The rows are grouped in 4 ways, from coarse to fine. Each group lies inside one group of the grouping before and may be the whole of it. The rows also spread widely along 12 directions, which tell nothing about the answers.
(in the rows, 128 means zero)
Some rows, each with its group in each grouping after it:
[133 130 122 167 115 167 128 138 142 146 105 169 138 121 162  96 159 164
 158 111 111 114 109  99 102 164 104 125 100 192 137 156 173 136 178  90
 142  95  87 191 102 114 120 108]  vog K294 K384 K801
[127 123 140 128  93 128 112 160 134  92  82 151  53 150  94 194 152 178
 146  83 135 195 139 170  79 107 157 139 134 177 191 109 129 108  91 151
 164 163 147  95 201  73 134 129]  vog K394 K290 K536
[191  94 152  94 127  92  82 116  64 136 130 133 109 112 150  89 128 109
 109  95 104 148 108 102 123 140  84  99 117 122 200  73 163 109 180  99
 151 189 145 186 185 157 109 109]  Kapip K659 K151 K182
[161 135 207 155 134 123 120 154 149  88 136 142 123 166 129 181  77 211
 186 137 144 160 120 155  97 147 129 157 100 130 139  93  93 108 182 124
 177 105 121  86  88 126 195 134]  vog K909 K661 K606
[143 128 190 172 165 129 132 135 143 111 125 125 151 131 162 134  48 162
 147  80 106 146 122 112 122 127  93 107 116 147 182 106 136 135 183 107
 156 131 104 185  95 146 164  97]  Kapip K7 K255 K728
[147 127 203 132 156 115 121 158 128  88 148 159 102 160 117 136 114 129
 154  71 155 164  95 153 109  97  92 111 112 140 210 103 122 101 146 139
 193 146 112 172 124 122 173 145]  vog K294 K384 K776
[152 142 133  75  94  96  75 139  87 124 114 149 117 162 105 114 158 156
 144 143 141 145 142 107 113 147 142 128 118 143 133 128 168  97 147 155
 143 148 129 119 168 114 131 138]  vog K394 K617 K759
[171 105 107 117 115  58 139  99 127 111 155 163  83 131 144  96 139  69
  85 125 152 163 115 191 119 125  78 101 125 113 173  57 117 138 148  59
 139 135 126 136 181 122 137 155]  vog K647 K489 K513
[154 127 138 136 150  85 132 111 109 110 135 149 124 139 114  84 100  67
  71  69 121 160 140 160 116 100  79  59 147 119 215 121 162  91 140 130
 147 130 110 206 178 116 158 132]  Kapip K270 K390 K187
[140 172 138 116  82 185  63 137 105 135  94 128 110 110 157  99 169 185
 165 139  58 105 148  49 100 153 155 140 116 177 107 142 189 171 173 119
 121 160 120 117 113 145  90 117]  Kapip K659 K151 K126
[118 178 116 110  92 117 117 117 131  99 127 168  99 153 114 112 163 101
 109 126 105 127 149 162  96 111 134 111 140 139 117 136 161 139 111 137
 136 119 103 110 153  98 139 160]  Kapip K659 K422 K485
[104 129 135 105 136 113  96 119  90 117 157 159 104 148 172  90 157 101
 129 101 131 122  98 109 147 123 113 104 112 156 136 117 167 148 115 132
 118 184 143 170 146 129  84 175]  Kapip K270 K390 K365
[170 106 124  73 126  64  81 139 103 123 118 158  88 167 163 114 111 136
 121 109 142 195 138 130 136 158 142  93 114 129 178  66 147  91 152 131
 143 185 178 136 216  99 102  97]  Kapip K774 K698 K48
[132 120 118 155 119 133 124 142 147 139 112 204 124 139 190 101 148 140
 142 107 108 119 111 122 107 180 123 101  87 174 123 134 174 131 170  91
 135 104 110 189 113  95 107 100]  Kapip K270 K208 K598
[137 168 101 123 129  67 134 143 172 117 107 152 126 166 164  96  47 146
 130 134 159 205 193 137 152 142 144  87 132 170 172 110 132 144 140 107
 109 104 111 125 156  89 154  88]  vog K394 K617 K749
[111 109 179 155 153  96 151 160 179  72 149 208  95 173 206 163 131 114
 164  89 147 129  58 189 107 145 135 135  81 132  97  77 117 136 144 100
 187 128 139 138  89  98 134 146]  vog K647 K902 K550
[170 112 156 120 153  72 104 112  88 126 147  91 135 127 152  89  45 160
 140 141 165 189 145 103 171 138  80 117 131 134 197  86 115 130 170  98
 107 159 141 144 154 170 151 133]  vog K394 K157 K582
[129 117  87 115 122  90 105  79  83 141 107 105 141 110 177  64 119  96
  80 131  79 123 150 104 136 157 126  97 155 118  85 116 193 145 146 109
  85 159 153 150 180 143  80 130]  Kapip K7 K284 K411
[127 171 138  93 122  91  87  98  97 100 132 108 134 150 146  71 115  92
  93 142  89 117 161 114 129 128 141  89 155  90  78 121 175 140 149 154
 114 150 136 111 134 146 125 165]  Kapip K7 K255 K266
[ 97  96 143 137 149  82 116  76  66  98 181 111 118 141 145 107 122 123
 102 146 161 138 100 160 159 132  94 131 143  94  86 122 123 116 111 141
  92 144 177 108 148 160 114 243]  Kapip K7 K805 K918
[129 175 130  65 100 134  79 127 100 128 148 190 111 162 132  66 205  94
 134 119 111  85 111  91 115 122 111 105  99 157 115 134 195 141 145 138
 149 157  94 176 132 117 112 152]  Kapip K774 K811 K640
[ 87 155 135 141 137 115 123 128 129  81 134 155  91 162 145 119 136  98
 105  92 119 149 128 168 119 107 137  95 146 132 124 141 157 132  85 159
 129 135 140 126 152  96 116 185]  Kapip K659 K723 K222
[ 95 146 107 147 134 127 135 100 115 136 156 123 132 120 170  75 118 132
 146 133 151 136 121 101 163 121  82 127 123 188 135 135 143 187 120  91
  78 129 102 170 116 148 114 168]  vog K294 K145 K750
[120 108 122 118 136  98 122  90  78 138 145 136 155 111 191  81 134  70
 112 105  82  76  84 105 132 134  87 111 121 139  88 109 187 169 145  94
 109 168 123 203 134 157  89 138]  Kapip K270 K208 K598
[136 143 146 127 128  62 158 121 139  84 125 158 137 164 101 170  83  98
 105  92 111 145 136 210  84 102 112 114 145 113 134 102 133 100 118 134
 172 102 101 128 163 101 200 123]  Kapip K659 K422 K485
[115  96 105 173 109  96 187 102 155 118 106 155 121 121 126 202 100 135
 113  76 113 156 120 206  75 112  99 134 135 172 157  88 123 135 105  84
 152 113 103 145 187  91 157 102]  Kapip K7 K255 K266
[179 140 132 123 123  76 129 105 113 125 146 148 147 136 121  62  99 108
 103 154 147 140 146 149 133 140  72  98 127 112 157 115 137 115 190  84
 129  86  87 157 127 144 178 140]  vog K394 K617 K749
[126 150 146 126 108 126 109 129 118  86 108 128  79 140 104 151 136 135
 112  93  98 168 150 162  90  96 141 117 155 137 162 122 147 123 104 156
 148 155 138 101 183 103 137 149]  Kapip K659 K422 K485
[164  90 160 137 141 121  87 144  96 114 121 156  81 140 137  79 155 146
 117 105 155 177 115 131 124 162 106  95 118 120 195 132 155  69 170 136
 144 143 164 167 164 119 114 158]  vog K394 K157 K582
[154  67 104 181 114 100 146 123 120 135  88 151 126 128 122 151 116 190
 118 127 145 178 130 177  98 188 109 133 123 147 146 142 138  62 161 101
 125  70 138 140 178 103 149 122]  vog K394 K290 K536
[105 156  95 128 122 115 117 115 130 135 150 180 118 148 182  63 145 120
 128 140 141 135 129 114 153 153 112 102 109 170 124 142 161 158 129 102
  90 116 112 163 133 109  99 156]  Kapip K659 K422 K485
[126 122 145 122  86 138 108 129  92 107  78 124 128 125 110 171 176 149
 139 115  65  86 113 137  58 136 158 165 142 136  56 142 187 116 140 154
 160 148 130 101 145 124 123 137]  vog K394 K617 K749
[ 83 128 116 144 107 112 144 107 115  94 107  93 115 119 148 180 110 147
 141 124 107 134 127 157 111 104 147 169 159 162  74 112 136 181  83 124
 104 162 147  74 160 128 113 161]  vog K394 K617 K749
[133  94 161 139 104 167  97 125  70 111  99 110 102 114  94 168 201 166
 141  94  83 109  87 117  65 124 123 167 129 142 120 143 174 100 139 159
 161 172 146 128 156 142 111 170]  vog K647 K489 K513
[109  97 148 129 161  85 129 115 107 120 163 150 120 151 171 123  96 123
 136  87 163 156  91 128 154 124  86 112 107 154 176  88 131 133 118 116
 125 169 140 186 154 131 117 154]  Kapip K7 K255 K728
[139 119 120 190  91 197  97 113  99 129  97 113  85  92 119 114 167 220
 127 137 102 167 151 112 101 161 119 139 137 167 160 173 153 119 152 121
  97 112 144 107 154 135 100 166]  Kapip K659 K151 K182
[109 184 167 115 136  91 116 166 156  81 113 141 134 194 128 160  63 174
 175 121 148 166 164 132 124 117 167 124 126 155 125 129 134 123 123 173
 153 122 114  95 115  99 180 123]  vog K394 K617 K759
[151 114 126 127 124 104 119 140 124 145 105 157 135 137 151 116 103 167
 152 112 140 157 131 107 122 157 109 123 107 182 174 114 155 118 162  99
 136 132 112 176 154 116 140  90]  vog K394 K157 K582
[125 102 147 155 120 126 137 109 113 126 114 141 147 124 143 162 124 152
 138 101  90 106  99 137  89 145 105 143 116 150 105 116 157 125 154 111
 150 128 114 158 129 133 138 122]  Kapip K7 K255 K266
[131 100 110 107 156  35 118 146 123 134 108 144 137 174 195 128  60 147
 141 106 163 199 138 122 158 176 148 100 114 154 137  91 152  98 134 132
 118 146 168 159 187 101 114  88]  vog K294 K145 K750
[131 165 117 122 125  90 121  93 116 106 142  95 120 115 165  59  84  94
 103 154 123 147 162 129 157 107 106 104 161 127 127 102 136 193 140  86
  85 147 120 112 136 155 126 161]  vog K394 K617 K749

New rows. What belongs after each?
[101 135 126 203 126 162 142 105 139 117 124 143 140 106 192  91 130 137
 127 131  79  91 116 132 114 157 109 119 123 151  67 162 165 172 163  87
  99  86 111 151  73 137 109 158]  Kapip K270 K208 K598
[140 135 165 166 148 133 123  94  90 110 123  84 161 104 133  97  87 125
 103 107  69 112 131 122 114 117  83 114 159 109 125 151 165 129 170 122
 121 120 110 164 116 172 150 150]  Kapip K659 K422 K485
[115 128  55 108  95 106 103 103  88 164 127 134 122 129 142  71 151 168
 136 166 172 168 151  82 164 157 112 130 123 199 150 149 163 146 113 107
  57 136 126 145 191 119  85 157]  vog K394 K617 K759
[135 130 111 171 121 121 141  85 119 115 115 120 138  98 158  59 127  87
  80 141  85 100 135 154 111 142  95 104 159 108  83 145 172 149 170  84
 106  95 113 145 117 150 131 161]  vog K394 K157 K582
[141  97  81 152  83 104 134 123 139 120  96 193  72 145 117 159 170 152
  96 108 133 182 145 205  76 160 139 108 125 155 159 117 143  83 119 112
 141 102 145 112 215  63 121 128]  Kapip K270 K390 K365
[108 112  96  94 110  68 119 108  97 116 151 150 103 158 147 133 158 116
 130 143 162 147 103 151 130 133 124 143 118 146  98  95 139 138  97 122
 114 159 152 104 181 116 105 185]  vog K647 K489 K513
[114 110 105 150 107 101 152  90 128  99 131 160  93 114 169 135 152  69
  89 100  91 111 101 201  94 114 109 116 139 135  99  83 144 170 113  75
 132 146 134 131 163 116 105 156]  Kapip K270 K390 K365
[164 170 146  95  99 134  69 124  88 124 138 151 113 145  89  75 170 141
 123 139 112 131 151 100 109 133 107 104 124 131 161 148 171 106 162 140
 140 124  99 138 138 132 145 158]  Kapip K659 K723 K222
[101 162 155 146 110 151 124 120 125 107 146 100 120 129 121 164 115 198
 188 134 136 147 128 105 124  94 117 180 124 193 134 123 111 182 112 118
 119 151 106  93 109 149 152 172]  vog K647 K902 K550
[174  81 180  99 165  29 107 127  85 108 158 140 137 162 163 114  65 122
 138 129 172 159  96 147 152 157  91 118 109  90 147  63 120  86 179 114
 151 156 162 149 148 155 158 141]  vog K394 K157 K582
[135 177 173 111 151  89 122 138 154  66 152 174  96 184 137  98  99  72
 106  88 133 151 137 179 120  89 111  67 132 106 165 101 135 123 139 143
 173 129 112 149 129 103 173 148]  Kapip K774 K811 K640
[119  88 160 160 134 118 121 141 129  96 125 154  83 139 183 186 118 170
 158  92 119 161  89 162 108 145 136 145 109 151 134  83 118 138 125 108
 149 162 170 111 147 112 104 140]  Kapip K659 K723 K222
[ 72 115 115 133 135 117 144 105  97 114 158 141 114 146 142 134 152 112
 132 107 158 130  86 146 131 105 103 145 129 172 121 127 144 147  67 140
 107 157 134 154 163 113 104 203]  vog K909 K661 K606
[124 131 124 110 107 108 108  84  71 100 121  83 115 120 110 138 129 118
 101 126  84 126 137 150 103  98 122 136 170 113  97 112 155 136 112 147
 118 175 153  94 189 144 120 167]  Kapip K774 K698 K48
[161 131 160 107 148  55 125 126 146  98 134 160 127 151 178 108  64  90
 107 100 113 148 133 157 126 133 121  81 123 103 143  56 134 131 173  94
 165 144 127 151 137 120 154  97]  Kapip K7 K805 K918
[114 184  79  96  96 122  93 127 137 154 128 199 136 156 194  43 165 120
 141 152 110  99 147  72 141 173 144  94  91 189  83 143 198 174 157  98
  99 122  92 164 112 106  89 118]  Kapip K270 K390 K365
[150 127 151 129 177  64 136 129 123 100 112 118 148 149 152  92  58  72
  86  67 109 162 138 138 126 113 106  67 149 104 175 109 169 100 159 137
 153 142 126 195 156 128 157 109]  vog K647 K489 K513
[115  96 150 149 160  81 152 129 128  99 112 156 137 138 197 151  86  85
 114  56  87 120  84 166 105 132 122 105 126 129 115  93 165 123 133 117
 163 151 145 185 149 118 121 106]  Kapip K659 K151 K182
[136 133 121  50  67  89  84  89  62 131 147 145 123 140 102 138 197 109
 126 152 104  82 106 122  92 125 120 154 120 126  68  88 170 137 124 129
 142 178 122 101 172 140 119 170]  Kapip K7 K255 K728
[124 133 139 151  92 133 119 117 120  97 136 141 100 135 124 146 158 178
 158 165 144 131 119 163 105 141 125 165 121 142  91 128 118 145 140 108
 125 110 126  69 117 130 137 190]  vog K394 K617 K759
[169 113 113 132 105 132 107 113  82 156  81 105 155 109  90 113 141 162
 113 110  84 132 145  86  84 148 100 128 135 154 157 156 194  89 176 128
 137 124 102 174 172 140 141 103]  vog K647 K489 K513
[145 178 136 114 101 138 110 104 116 125 141  92 131 106 136 103 114 146
 159 145 100 119 143  77 125  93  94 149 126 178 144  98 135 216 159  75
 118 165  78 120 104 172 143 137]  vog K647 K489 K513
[206 125 182 163 114 147  93 158 153  88  83 133  64 123 128 127 129 173
 123 104  92 188 155 149  71 148 139 103 127 108 198  95 130 102 218 105
 187 128 142  99 133 118 150 104]  vog K647 K489 K513
[183 111 138 139 131  86 104 108 111 119 158 147 113 135 147  52 130 127
 100 157 164 168 129 142 143 171  86  99 115  90 157 110 127  96 199  86
 122  95 135 140 134 145 144 172]  vog K647 K902 K550
[148 122  83  96 107  43 123 117 109 136 106 146 142 161 116 114  95 133
 107 141 156 176 164 149 127 157 123 106 133 142 138 120 157  87 131 124
 113 104 121 136 202  99 159 113]  vog K394 K290 K536
[ 74 140 130 152 148 131 141 107 105 104 132 112 132 120 157  91 123  93
 118  97 115 110 113 125 139  94 103 118 153 156 113 156 171 169 100 136
 102 151 118 172 124 140 107 183]  vog K394 K617 K749
[138 169 114 111 136  68 119  97 108 124 138  78 171 138 146  77  47 129
 124 161 135 161 175 103 162 125 107 106 159 130 121 119 142 155 149 117
  90 122 113 122 140 159 159 139]  vog K294 K384 K801
[ 49 153 124 161 128 145 140 114 110  93 126 136 129 153 120 153 146 127
 127  91 107 110 120 149 105  96 134 131 150 167  85 182 174 135  65 181
 115 132 124 136 139 109 123 194]  Kapip K270 K390 K365
[104 125 132 198 137 152 129 110 117  99 116  90  98 112 133 106 104 176
 118 127 136 180 147 144 138 127 108 122 159 147 155 166 127 135 125 124
  84 111 146 116 137 138 125 194]  vog K394 K290 K536
[141 134 145 162 127 148 104 114 118 124 146 146 122 120 183  73 135 162
 141 153 113 123 118 109 138 170 101 124 106 137 111 141 145 151 188  86
 105 109 124 141  89 151 110 161]  Kapip K659 K422 K485
[151  99 197 138 137 123 101 135  93  98 149 141 101 141 130 163 124 174
 161 103 134 150  88 143 113 131  97 149 106 130 171  99 115 105 153 128
 160 157 146 132 135 144 144 157]  Kapip K659 K422 K485
[ 88 100 142 180 116 137 138  82 105  99 170 108  91 117 146 172 127 191
 154 150 157 152  96 164 135 122  92 176 125 154 110 106  84 172 102 100
  90 141 154  74 130 154 115 225]  Kapip K7 K255 K266
[ 96 128 182 131 161 124 122 149 122 101 128 166 142 167 144 147 116 129
 146  59 112 111  93 122 109 117 127 114 113 149 130 140 173 100 125 174
 173 152 120 189 114 113 140 138]  Kapip K7 K805 K918
[136 133 116 129 130 102 108 123 123 151 103 121 156 139 165 118  65 193
 147 123 118 169 164  72 142 165 133 114 116 175 149 119 159 132 163 117
 106 136 124 152 152 126 127  84]  Kapip K7 K255 K728
[139  95 149 128 152  58 138 119 109 120 175 192 144 165 165 113 104 104
 129 114 165 130  81 166 139 154  72 104  89 125 137  97 130 102 152 102
 140 109 120 189 129 125 151 149]  Kapip K270 K208 K598
[107 164 135 168 114 119 171 130 172  94 116 162 126 151 104 187  86 140
 138  83 113 150 151 186  79  85 118 122 136 183 163 124 126 140 104 120
 158  97  78 134 139  86 191 115]  Kapip K270 K390 K187
[118 149 132 161 124 145 120  98 124 116 158 107 109 119 163 111  87 196
 163 164 147 164 142 119 159 127  95 146 122 173 141 114  97 191 142  80
  81 133 127  98 114 154 124 169]  Kapip K774 K698 K48
[123 103 100 186 116 119 173 102 160 127 140 159 113 112 188 133 113 145
 136 140 143 146 105 176 116 150  94 147 111 173 124  87 105 178 143  37
 110  96 113 131 129 113 125 140]  vog K909 K661 K606
[103  75 103 181 106 137 147  89  94 126 108 153 135 109 148 155 188 126
 104 112  74  78  76 175  71 167 110 152 132 131  40 157 183 112 128 110
 126  99 140 142 149 122 101 170]  Kapip K659 K723 K222
[165 119 120 166 111 158 108  84 106 138 134 159 115  92 144  11 191  96
  64 137  89  97 125 131 110 167  73  78 130 103 129 157 181 119 209  74
 119  84 105 186 111 146 109 173]  Kapip K7 K805 K918
[175  98 179 191 144 153 114 138 143 113 119 167  94 122 152  97 119 169
 124  94 125 167 120 144 108 167  90  92 105 123 207 115 131  93 208  89
 162 102 127 176 112 124 144 118]  Kapip K7 K284 K411
[194 118 125 115 125  70 100  96  79 140 129  83 148 123 112  84  75 157
 108 158 137 182 166 104 141 150  85 115 140 113 173 105 135 103 192 102
 109 125 127 126 171 168 162 131]  vog K647 K489 K513
[111 126 105 147 129 112 117 124 131  93  99 137  73 154 143 125 117 141
  93 101 127 199 161 173 118 134 156  91 156 133 150 131 147 100 104 156
 115 141 179 105 209  81 101 148]  Kapip K774 K698 K48
[ 93 144 127  84 128  77 106 116  88 112 158 127 120 166 143 147 103 149
 159 129 157 160 123 115 158 111 128 147 125 168 125 105 133 151  75 153
  99 183 148 109 176 126 119 170]  Kapip K659 K422 K485
[121 152 130 173  98 160 129 117 150 126 141 172 132 127 164 125 138 186
 172 157 113 102 121 125 110 160 111 150  91 183  91 138 134 175 170  70
 120  86  86 122  69 132 140 143]  Kapip K270 K390 K365
[156 105 116 170 126 119 138 109 117 129 111 143 140 122 126  97 138 135
  98 124 115 134 128 147  96 164  90 111 126 122 132 150 164  88 183 105
 136  77 110 164 137 131 149 142]  vog K647 K489 K513
[155 131  88 109 109 113 119  93 101 155 129 136 130  96 158  38 158  73
  99 116 106 119 121 100 128 125  71  93 134 159 163 109 182 166 162  63
 115 147  93 206 162 141 103 120]  vog K294 K384 K801
[151 141 180 124 109 112 104  88  75 101 175 116 139 131 104 132 131 134
 140 159 113  88 109 143 108 115  82 153 125 103  90 110 125 139 163 115
 137 133 111  99  98 180 169 196]  Kapip K270 K390 K187
[186 133 125 105  94 106 107 144 137 131 122 215 103 158 111  80 187 112
 117 120 142 142 122 156  82 160 106  90  98 134 171 118 163  79 188 102
 183  89  89 171 148  89 157 116]  vog K294 K384 K776
[164 173  95  70  76 105  80  94  66 152 101 116 166 126  87  79 151 114
  95 143  59  99 175  82  94 133 121 107 152 131 105 151 214 119 157 138
 121 129  86 145 174 139 142 113]  Kapip K659 K723 K222
[155 117 165 171 152 116 136 116 111 111 116 130 153 117 144 104  84 115
 103  87  82 121 119 142 102 137  85  97 135 112 152 133 165  99 185 115
 154 105 111 191 120 148 161 118]  Kapip K659 K151 K182
[184 123 133 154 102  83 136 109 149 113 129 107 107 117 146 154  57 195
 151 169 148 204 159 171 118 145 110 148 130 138 156  54  70 159 180  47
 128 107 128  58 147 141 173 114]  vog K294 K384 K776
[ 87  93 196 202 173 163 150 119  95  90 139  98 128 107 146 154 114 149
 156  72 123 112  62 140 122  93  73 156 133 155 146 149 134 143 122 132
 136 155 130 179  96 163 126 194]  vog K394 K617 K759
[162 146 117 127 112  68 130 119 134 116  93 102 143 141 117 146  55 159
 123 132 117 188 187 149 107 133 134 117 154 135 142  99 134 117 153 115
 131 107 117 104 171 121 179  87]  vog K294 K145 K750
[146 153 144 114 116 113 112 163 168 105  86 161  99 140 179 128 109 130
 151  90  97 150 144 122 102 126 158 106 115 170 159  84 157 167 160  98
 167 164 118 140 138  94 120  66]  vog K394 K617 K759
[127 132 148 129 131  84 144 112 123 102 155 132 127 135 147 133  85 120
 146 129 146 132 109 159 134 108  84 139 122 147 132  88 109 165 132  84
 129 133 105 132 119 145 163 154]  vog K394 K290 K536
[127 157 141 169 119 132 126 103 130  83 143 134  97 133 116 102 123 122
  94 128 120 153 154 179 112 108 104  97 152 120 149 137 126 136 135 119
 121 103 118 107 131 128 153 189]  Kapip K270 K390 K365
[123 157 105 121  99 123 112 121 124 126 114 119 113 134 136 121 131 167
 146 144 121 154 156 103 120 130 135 140 129 177 128 125 148 162 132 114
 109 143 118 101 149 125 122 142]  vog K647 K489 K513
[164 138 199  89 164  58  96 136  92  93 146 115 145 164 134 101  57 115
 136 116 141 149 130 119 143 118 104 103 133  93 157  92 140 101 172 146
 159 162 132 148 128 159 179 136]  vog K394 K157 K582
[178 128 115 114  85 116  86  81  68 136 108 117 154 119 113  82 161 137
  94 180  66  85 142 125  88 182 118 126 139  82  43 146 188  91 211 120
 124  99 130 109 141 156 131 145]  Kapip K774 K698 K48
[110 111 106 106 115  99 115 119 102 124 152 185 103 155 161  94 200  97
 130 131 160 118  78 144 124 153 111 123 106 146  98 123 163 123 120 121
 130 137 138 156 153 109  92 185]  vog K294 K384 K801
